The same things were measured in two ways. Each way mixes the same 8 hidden numbers, adds some noise and spreads widely along 5 directions of its own, which tell nothing about the thing.
Some things both ways: the first way, then the second way.
[  1   9 -18  11  -8  -2  -9  -5  17 -12   3   4  -6   7 -18  28  16   8
  13 -17   8 -11]
[ 23 -11 -16  10 -14  -7   3   4  16  -2  -6  -3  29  -8   9  -2 -31   1
   1 -11  -9 -11]

[ 7 -4 -4 -4  3  7 -1 -8 -6  1 -3 -9  2 -3 -7 -9  0  1 -1 11  2 13]
[-10  -5  -6  -2  -6  -4  -8  -2  -7 -14 -12  -2   9 -11  -8 -14  -2   7
   7   4  -5   5]

[ 16  11 -15   2  -4   4   4  -1   4  -6 -15  -9   0   5 -16  19  28  -8
  -1  -5  24   8]
[  1  13   1 -20 -15  10   1   6 -21   7   2   0 -20 -11 -11   9  -3   2
 -12   8  17   1]

[ -7 -16   6  -5 -12  -6   1   7  -2   2  26  -7  11  -2 -11  14  -1 -18
   2   1   6 -23]
[  8  12  -1  -2  -2  -5  -5   2 -29  18  13  -2 -18  -5  -6  24  -3   3
 -12  -9   9   6]

[-19  22 -29  -7 -12  15  -8 -16  -5  -8  -1   8  -1   1   9  36  24  -8
   9   1   9  -2]
[ -4  -4  22 -13 -12   3   4  17  21  -7   2  16  16  -5   2 -19 -18   1
 -10 -22  14   4]

[  7  -9  -4  13  10   9  -6   0   1  -5 -23   1  -2  -5   9  12   0   3
  -8 -12  13  -6]
[-16  -4   8 -14  -2 -13 -14  18   6   3  -2  -2  -4   0 -19  -1  -2 -20
  -2  -8   6   4]

[ -2 -24  17   5  22   0   9   3 -17  24  10   2  -2 -13   1  -7 -21 -17
 -11   3 -17 -19]
[-26   0  -3  -8  -2   0  -4  14 -14 -10  -6   3 -10  -7 -15 -17   5  -2
   0  -2   3  16]

[  2  14 -11 -12 -13  12   0 -14   1 -13  -3  -3  -2  14   9  12  20  -2
  -3   8  14   6]
[  7  11  14  -9 -17   8   8  -8   7   7  -2  13   9  -5  -2   2   0   8
   3   0   5  -4]

[ 17 -11   1   6   4  20 -16   4   8 -10 -11   0 -10  -7  37  -1 -16  15
  12  -4  -1   3]
[ -5  18   6 -14  22 -26  -3   1 -25  23  23 -10  -9   9 -18  28  31 -11
  -4  -8  -2  -9]

[-12 -10   2   5   7   1  -7  -7   3  -6  -1   6  -1   4   5 -10 -10  18
  -9   5 -12   3]
[ 16  -2   0  11  15 -12  -7   1  10  23   9   8  -9   7   3   4  -6   6
   0 -11  -9  -6]

[  4   7 -13   2  -7 -19  -5  10  10   0  -1  -7   0   7  -1  -8  13  17
  18  12 -21   8]
[ 11  -3 -17   6   6   5   5   7  10  12  14  -5  -4  11   9 -17 -16   7
   1   2 -15  -6]

[  3  -9   0   4   1 -18   8  13   0   4  -1  -8  10   3 -26   4  15  -4
  -3   2  -3  -7]
[  4 -23 -21   3 -18   4  -1   6  17   0  -7  -3   3  -5  -1 -20 -29   5
  -3   4 -12   2]

[ -4   5   4  -9 -33  -5  -4   8  12 -13  21  -1  10   9  11  -4   6   2
  24   7  -6 -14]
[ -2  -9 -12  15   6 -15   1   1 -14   5   3  -7   7   3  -1  10  -5 -12
   8 -19 -14   2]

[-27 -24   9   6  15 -10  -4   9 -13  13  11  14   7 -18  -1  13 -21  10
  10 -11 -26 -35]
[ 12 -22 -10   2  -1  -9   2  -1  22   5 -10   1  21   0  12 -12 -13   2
  -2 -10  -8 -24]

[ -6  20 -19   0 -37  -4  -9   2  15 -24  -1  -3  14  15  -3  10  31  10
  26  10  -5  -4]
[ -6  -8 -17  15   2 -10  -4   4   2   0 -13 -12  17   5   8  -4  -9 -11
  14 -16  -9  -7]

[ -8 -16  12  11  35  12   3 -11 -12  24   8  18 -16 -12   1 -13 -28  -3
 -12  -5 -20  -3]
[ -4   6  -7  14  15  -8  -7  -1 -21   0   6   0  -5   0   1  -8   2  12
   7  -6  -9   8]

[ 14  -1   0  -2  10   1   4  -3   1   6  -2  -5 -11   4   4  -1   0   2
  -4   2  -1   2]
[  1  21  -1  -2  -4   6   4  -9 -14   4   0  -7   3   2  -3   3   8   6
  13  11  -2  -9]

[  1 -15  19  -6   3   1   0  15   0   9  17   5  -4  -6  24 -10 -21   3
   9  -5 -10  -9]
[  1   2  -7  -4   3 -12  13  -9 -28   5   5  -6  13  -2  -5  19  17  -7
   5 -10 -10 -14]

[ -8 -11  -5   3  -4  -2 -20   4   5   4  15   0  -2 -16  14 -17 -23  12
  26   6 -12   6]
[ -5  -4  -7   1   1  -9   2   8 -16   5   5   5  -1  -6  -3   5  -1  -1
  -7 -20   0   6]

[ 17  13 -37  19   2  10 -22  -6  20   2  -8  -5 -23  -6   9   2   8  -9
   4  -1  31  40]
[  1 -11  20  -5  -5  -4   9  -2  -3 -14  18   8  16  -8  -9  -7 -13   6
  -4  -9  -9  10]

[ -4  -6  -5  14  -5 -12 -10   2   9   2   6   0   0  -3  -5  -3  -5   7
  16   1 -14 -16]
[-12   6 -16  10 -16   3  -1   2  -5  -2 -26  -3  13  -6   5  -3  -2  -9
  19  -9   3  -2]

[ 11   3   9  -9   9 -10  15   7  -6  12  -5  -3  -5   7   7 -10   4   4
  -5   4  -7   2]
[-12  14  -3 -17  -6  18  10  19 -15  10   8   8 -27  -3 -12  -9   1  -3
  -7   5  12   6]

[ -6   1  -6  -2   2   8  -1  -3  -4  -4 -10   5   1  -4  -2  20   9   2
  -1 -12  15  -3]
[  9  14   2   7   4 -14 -18  -2  -7  20  12 -20  -4  10   0  19 -12  -3
   3  -5   1  -3]

[ 10  -3  12   0   4 -10  23  14  -1   5 -10  -7   5  21  -6 -17  22 -16
 -40  12  10  14]
[-27 -11   1   1  16  -6  -6   4 -29 -16  -2  -5 -15  -2 -15 -12   8 -14
  16   0 -10   6]

[  5   8 -16   9   3  12 -16  -4   8  -5 -16   7  -9  -9  12  -2  -2  20
  21  -7   1  17]
[  2  -6  -4  -7  -2  -8   1  11   5  10   9   5  -1  -1  -5  -2  -8  -1
 -11 -11  -3   2]

Other things, the second way, with their names:
J_494: [ 20   8   8   5   8  -6   4 -18 -15   0  14  -7  14  -1   1  12  -5   7
  10   4 -10 -16]
J_434: [ 11 -24  -8  11  11  -6   3   1 -13  14  15   7 -22  -2  -3   5 -15   0
  -5  -6 -18   0]
J_540: [ 22 -23   0   3  -1  -2   9 -14   5   3   4   8   5  -5   1  -3 -16  12
   1   8 -17 -16]
J_833: [  9  16 -11   4 -14  12  -6   1   1  15   0  -6 -11   1   3  -3 -15  10
   5  10   3  -1]
J_31: [ -3   0   1  -3  -4   2   0   1 -16  13   1   1 -15  -1  -2  10  -1  -6
  -2  -7   7  -6]
J_828: [-12 -21 -10  23  -8 -19 -26  -6   3   8 -20 -12 -11   0 -10   8 -13 -15
  16  -2 -14  11]
J_85: [-16 -16  -1  -3   7 -12   2  -4  11 -18 -17   7  30  -3  -2 -27  14   4
  14  -7 -15 -10]
J_246: [-10   7  10 -20  -7   4   1  27 -21   2  14   2 -17  -6 -14   6 -12 -18
 -18 -14  21  10]
J_938: [  7   1  -2   1  -3  -4  -7   1  30  11   1 -12  13  11   1 -13 -14   1
  12   7 -11 -11]
J_524: [ -1   3 -21   5  -4  -2   0   2  -3   0  -1 -14  11   1   0  -8  -7   3
   6  -1 -11  -2]
J_258: [  7 -14  10 -26  -6 -17 -10   5   7   5  -6   3   5 -10 -13   6  -2  -7
 -18  -4  12 -18]
J_605: [ -6 -12   5   3  12 -16  -3 -23 -17  -5 -26   7  10  -9   0   7  22  -7
  21  -5  -5 -26]
J_801: [ -1 -30   3  -9  20 -21  -3  -5   1   8   5   5  -7  -1 -13  -3   9  -1
  -4   2 -18 -15]
J_819: [  8 -28 -12  13  18 -19 -16   7   1  -4  10  -7  -9  -2 -12 -12 -24   2
   1   4 -23   6]
J_740: [-12  -6   8  -9  -6   3  15   6 -20  -8   5  13   3 -10  -7  -4   3  -2
  -6 -16   0   6]
J_977: [-10  -1   8  -2 -10   6  -3   4 -16  12  -1   1 -25  -2 -10  13  -7 -18
   5   0   8   2]
J_879: [  8  -7  -5  -7 -25   3   1  -3   4   4  -4  -4   7 -10  -3  -1 -17   5
  -4   3  -2  -4]
J_908: [  5  -6  -4   8 -15  -5 -13   8  28  12  11  -6   1   6  -5 -12 -29   9
  -4  -1 -11  19]
J_692: [ -6  20   2  -6 -21  13   4   2 -21  19   1   1 -22  -2 -13  24   1 -14
   5   1  11   6]
J_765: [  1 -11   0  -3  16 -11   0  -2  -3  -4   7   2  -1  -1  -8 -11   0   5
   1   5 -13  -9]
J_92: [ -7   0   8 -11 -10  -2  -7   9  -3   3  -2  10  -6 -11 -10  -4  -4   6
 -10  -6  10  11]
J_753: [ 14  -8 -11 -12   1  -9  -3   4   3  28  26  -7 -19   6 -14   3  -7   9
 -20   9 -15  -2]
J_733: [ -5  -2 -12 -10   0  -6   1  -2 -15   2 -15  -1   4  -5  -1   0  13  -3
   1  -4   4 -20]
J_536: [  2  11   2  -4  -6   2   4 -11  -5   1  -7   5  10  -5  -2  -2   9  10
  12   4  -1 -12]
J_732: [-13   5  -1  -8 -28  12  -7 -11   1  -9 -28  -8  10  -9  -2 -13  -4   6
  17  16   6  -5]
J_172: [ -8   5  -1  -9 -16  -4   1   2   5 -12  -9  -3  29  -5  -7 -10   1   0
   5  -3  -1  -1]
J_728: [-10 -12  -7  -3  -8  -9   5  -2 -17 -12  -4  -7  15 -10  -7   0  -2  -7
   4  -7  -8   1]
J_174: [ 27  -9   3  -2  -7   3 -13  -8  32  15   2   2  -6  -1   5 -18 -28  27
  -5  19  -6 -10]
J_109: [ -1 -16   2   1 -22   2  -4   1  18  -6 -30  14  12 -14   1 -12 -15  -2
   5  -9   6  -4]
J_830: [ 19  17 -12   3  -5  -4   0 -11   4  17   4  -6  10   4  -1   6   0  15
   7   9 -12 -11]
J_872: [ 20  -2  -4   2  -9 -20  -8 -19   2  15  -7 -12  16  -2  -6  27  -2  -4
   8   1  -9 -22]
J_591: [  8  -5 -28  15 -22   6   5 -10   3   7 -16  -7   6  -3  -1   4 -14  -3
  17   9 -16  -8]
J_472: [  4   2 -17   7   6   0  -1 -24 -38   4 -11  -3 -13 -10  -3   7  14  16
  13  18 -11 -13]
J_152: [ -1 -16 -17  15  -3 -15  -9   5   2   0   3  -1   3  -4  -8  -9 -18   6
   0  -7 -20  18]
J_387: [ 22  -3 -11   1 -20   8  10   3   8   8   5  -1  13  -6  11   0 -29  10
 -11  -8   1  -7]

Some of these things the first way, each followed by its name:
[  4 -20  16  -3  -9   5  -5  -1   2 -14   6  -3   9  -3   1  13 -14   4
   7 -13  11 -31] => J_872
[10 -7  0  4 -1  1 -2 -3  5 -4  2 -7 -2  7 -1 -1  1 -1 -4  8 -4 -5] => J_765
[  2   0   2  10   8  -3  -2  -5   6   5  -2   6  -8  -2  -5  -7  -8   7
   1 -11   4   0] => J_540
[-14  10  -6 -12  -2  -3   3   1  -8   5  10   8   2  -5  -8  21   9   6
  19 -12  -1  -8] => J_387
[  2   2   3  -6  15  -3  14  -4 -11   8  -9   2  -1   5 -16   7  11   2
 -12  -4   0  -1] => J_833
[  2  22 -12 -12 -13  20   4 -13  -8 -15 -19   0   7   7  -3  14  29   3
   6   4  12  12] => J_908
[ -3 -14  -3  10   3  -5  -6   9   1  -1  -3  -1   6  -4  -3   2   0   7
   5   4 -13  -4] => J_733
[ 16   3 -22   9  12  15 -10  -6   6  -4 -18  -4 -14  -2   7  13   9   6
  -3  -3  12  22] => J_172
[  5  17 -32  16  -7  32 -23 -19   7 -29 -40   6  -1 -11   0  37  20  16
  19 -22  29   6] => J_258
[ 12  17  18 -14 -17  -4  16   1   5 -12  -9   1   6  20  -5 -16  18  18
   9  -2  -2  -3] => J_591
[-14 -22   1  -7  28 -10   3  -7 -21  12  -9  -7   7 -11 -22  -5 -11  10
 -22   5   2  10] => J_174
[  8 -12  10   1   5  -6   0  -4   3   1  -1  -6   1  -1 -13 -17 -10   9
  -4   2   3   4] => J_819
[  3  -2   0  -5   0   8   0 -10  -3  -3   5  -2  -3   4   6   4  -1  -1
   1   6  -6 -10] => J_536
[ 17   2   3  -5  -6  12   2   6  -3  -9 -15  -5   5  -2   4   2  10   8
  15   0  -1   2] => J_753
[  1 -22  17  11  17   4  11   1  -4  10  13   5  -2   1 -17   0  -9 -18
 -24  -3  -6 -16] => J_152
[  1  -8  11 -17  12  -3  20  11 -12   7   3  -2   3  11  -7   2  11   0
 -19   7  -9   6] => J_524
[ 20  -1  -1   7  18  17   0 -14   5  -7 -12   3 -16   8   0   8   1  12
  -9  -7  -1   3] => J_830
